The same things were measured in two ways. Each way mixes the same 3 hidden numbers, adds some noise and spreads widely along 2 directions of its own, which tell nothing about the thing.
Some things both ways: the first way, then the second way.
[-9.7  1.9  6.2 12.9 14.0  4.1]
[ 15.9   1.4 -11.1   9.0 -11.3   9.9   9.2  -7.6  -7.8]

[ -4.1  11.4  18.2  22.6 -11.5   9.4]
[  3.9 -10.3  -4.9  10.2  -0.4   9.8   5.3  11.2  -8.5]

[-52.7 -52.0 -29.0  -5.2 -17.9 -65.8]
[ 19.4  41.2   9.6   6.1 -46.4  15.4  -5.6  18.8  39.4]

[ 12.3  -5.8 -23.3  25.2 -30.4   3.7]
[ -9.7  12.2 -15.6  17.9 -15.2  25.9 -19.9 -13.9  -7.4]

[ 13.5   5.4 -10.6  24.1  -7.7  12.4]
[  4.5  -6.5  -8.6 -14.9   0.3   6.6  -2.2   0.0   5.6]

[ -1.5   4.0 -46.6 -14.7  15.2   7.0]
[-21.5  -8.6   5.9  -3.6   3.1   7.0   6.7   4.6  16.6]

[-3.6 16.7 41.2 34.4  6.6 25.1]
[ 34.8 -16.1 -14.1  -9.4   3.8  -4.4  13.6  13.9 -11.4]

[ 20.6 -23.2 -20.6  -4.4 -20.6  19.5]
[ -6.5  -7.7  -9.7   7.5  -2.0  14.4  -4.4   1.1 -11.3]

[ -0.1  46.2   4.8 -10.7  72.0  39.3]
[  9.9 -43.2  -3.5 -45.5  35.5 -18.0  45.2 -14.4   6.4]

[  2.9  -1.6 -84.2 -32.4  20.3   0.5]
[-44.2  -2.0   2.3  -9.7   2.5  15.2   8.0 -42.5  22.2]

[ -4.2   2.4  32.6  28.9 -12.5   6.8]
[ 35.2 -10.2  -7.0 -10.5  -4.5  -2.0   5.8  32.3  -0.5]

[-10.6   4.8   3.3  -3.3   8.4  12.3]
[  3.2 -10.8  -5.9 -17.2   6.4  -0.2  20.3 -18.7   3.0]

Other things, the second way, with their names:
Z200: [ -3.5  19.6  -3.7  12.8 -31.2  24.4 -29.3  16.1  13.7]
Z862: [ 42.0  -1.8  -6.2  29.1 -17.0   8.4   0.1  54.8 -20.1]
Z650: [ 26.1   6.6   2.5 -30.8 -12.0  -3.7   9.0  14.9  32.9]
Z566: [-17.0  -3.5  -5.8  22.2  -9.4  20.6  -9.8   5.9  -7.1]
Z966: [ -9.6  14.8  -1.8  -3.8 -27.5  21.0 -31.6  24.8  23.9]
Z378: [-28.9  -1.8  -1.0  16.4  -5.3  19.7  -8.7  -2.2   3.1]
Z411: [-26.8  14.8   3.3   0.7 -18.8  19.7 -11.1  -3.0  26.2]
Z139: [-36.6 -14.1  14.7 -28.2  13.3   1.3  17.9 -13.8  37.6]
Z193: [ -4.2   3.8  -2.9 -10.5 -10.3   9.5  -1.9  -0.8  20.1]
Z957: [ 16.3  37.7   5.6 -28.3 -30.1   6.9  11.2 -18.1  57.2]
Z803: [ 23.9   7.6  -7.0  10.3 -17.9  11.8  -6.4  27.8  -0.2]
Z918: [-18.6 -15.3 -12.8 -20.1   9.5  10.9   0.6 -30.9  -0.9]
Z447: [ 27.8 -21.2  -9.5  17.6   3.3  -0.5  14.6  37.9 -23.6]
Z103: [ 26.3  10.9   2.3 -10.7 -18.6   2.1   4.6  29.1  27.3]
Z605: [-13.7   6.2  -6.7   0.0 -13.2  17.1  -9.2  -6.5  11.5]
Z426: [  5.8  -5.7  -3.1 -16.6  -3.6   4.5  -2.3  15.2  15.6]
Z868: [-40.3 -13.8  -4.0  10.2   5.3  20.2 -11.2  -8.0  -0.3]
Z587: [ 30.0 -19.4  -9.9  -2.1   8.7  -3.4  23.1  14.9 -15.7]
Z332: [12.4 -8.3 -1.8  9.3 -4.2  6.2  1.3 33.3 -5.8]
Z132: [-20.3 -12.1   1.0 -12.5   7.0   6.6   8.4  -8.3  17.9]
Z979: [  8.8   1.9   2.4  17.5 -14.1   9.9  -3.0  34.0   3.1]
Z63: [-28.2  -2.3  -3.7  12.2  -3.4  17.3  -1.6 -14.6   2.0]
Z451: [-10.3 -23.5 -14.5 -15.7  17.6   3.2   7.8 -23.4  -7.4]
Z601: [ -2.0  16.0   4.1   3.0 -22.5  15.4  -6.9   8.5  20.0]
Z952: [10.8 -4.3 -1.9 -9.3 -5.9  5.0  3.4 15.3 11.5]
Z457: [ 1.5 -6.3 -0.1 17.9 -8.2 11.0 -1.7 26.2 -5.0]
Z673: [ 22.0   2.7   4.8 -29.6 -10.5  -3.5  10.9  17.8  33.6]
Z892: [ 28.0  11.1   0.9  -1.4 -21.5   4.7  -1.9  35.3  17.4]
Z234: [ -1.4 -14.9 -16.1  -5.5   5.2  10.6  -2.0  -8.8 -10.5]
Z553: [ 44.4  11.4  -7.6  -3.5 -20.7   1.0  12.0  17.3   7.8]
Z314: [ 15.4 -25.3 -15.7  16.6  10.8   5.0  15.2  10.7 -33.2]
Z939: [  0.9 -20.8  -2.1 -15.5  11.3  -2.4  10.6  12.4   6.8]
Z258: [ 33.9   9.7  13.8 -20.7 -15.3  -5.8  27.1  23.8  38.8]
Z162: [-25.4  -1.7  -0.3   0.7  -4.1  14.0  -3.0 -11.1  12.0]
Z297: [  7.6   1.4  -3.0   4.1 -11.4  10.6  -1.1  13.6   5.2]
Z196: [ -3.9  25.6   1.7  19.4 -38.3  26.9 -43.2  49.0  22.1]
Z526: [ -1.5 -45.5  -1.3 -23.0  32.7 -11.7  38.7   1.5  -4.3]
Z432: [ 13.2  15.7   4.1  -2.9 -22.0   6.5   4.6  16.4  26.1]
Z44: [-15.2 -11.7  -3.9  24.9  -8.5  21.8 -32.9  46.8  -7.2]
Z951: [ -9.5 -12.5  -5.2   0.9   4.9  12.7   5.4  -3.6  -1.2]
Z709: [ 53.3  17.3  -4.9 -12.5 -31.5   2.9 -16.3  63.6  20.5]
Z783: [ 18.4  -6.9 -16.5  29.0  -8.5  14.8  -5.4  20.0 -26.6]

Some of these things the first way, each followed by its name:
[ -7.5  -6.3 -54.4   9.5 -15.4 -21.4]
Z411
[-32.8 -15.4 -18.5   2.1  -1.0 -27.6]
Z432
[  0.4 -17.6 -39.7  30.5 -30.6 -16.4]
Z200
[17.2 -3.9 15.8 -9.5 25.4 42.9]
Z314
[  6.4 -18.8  -3.7  -6.4  -0.8  12.7]
Z332
[ 3.1  5.9 38.9 11.5 15.6 28.9]
Z447
[-15.3 -22.2  43.2  61.0 -62.9 -18.8]
Z709
[ 37.9  -0.1 -86.0 -14.4  14.9  35.4]
Z868
[  9.8  12.5 -18.3   1.8  18.6  23.6]
Z939
[  8.0 -13.3 -36.1  45.3 -63.0 -18.1]
Z966
[ -4.3   8.1 -77.4 -36.5  35.1   1.8]
Z139
[ 38.9 -12.2 -32.3  25.1 -38.0  26.7]
Z44
[  7.8  -9.3  34.0  23.4 -30.3  18.4]
Z783
[-50.0 -41.9 -51.3 -19.6   3.7 -54.9]
Z957
[ 10.2   3.0 -27.4  11.4  -5.6  13.3]
Z566
[ -8.3  -4.6  10.6  38.5 -12.2  -3.1]
Z803
[-1.8 12.7 -3.6 18.5 13.6  5.4]
Z457
[ 10.1 -31.9 -40.0  41.7 -64.8 -23.5]
Z196
[ 21.4  24.3 -28.9   7.3  29.0  37.5]
Z451
[ 17.7  14.1 -23.4 -44.1  73.5  52.3]
Z526
[  2.9 -10.8  22.8 -11.1  18.6  30.4]
Z587
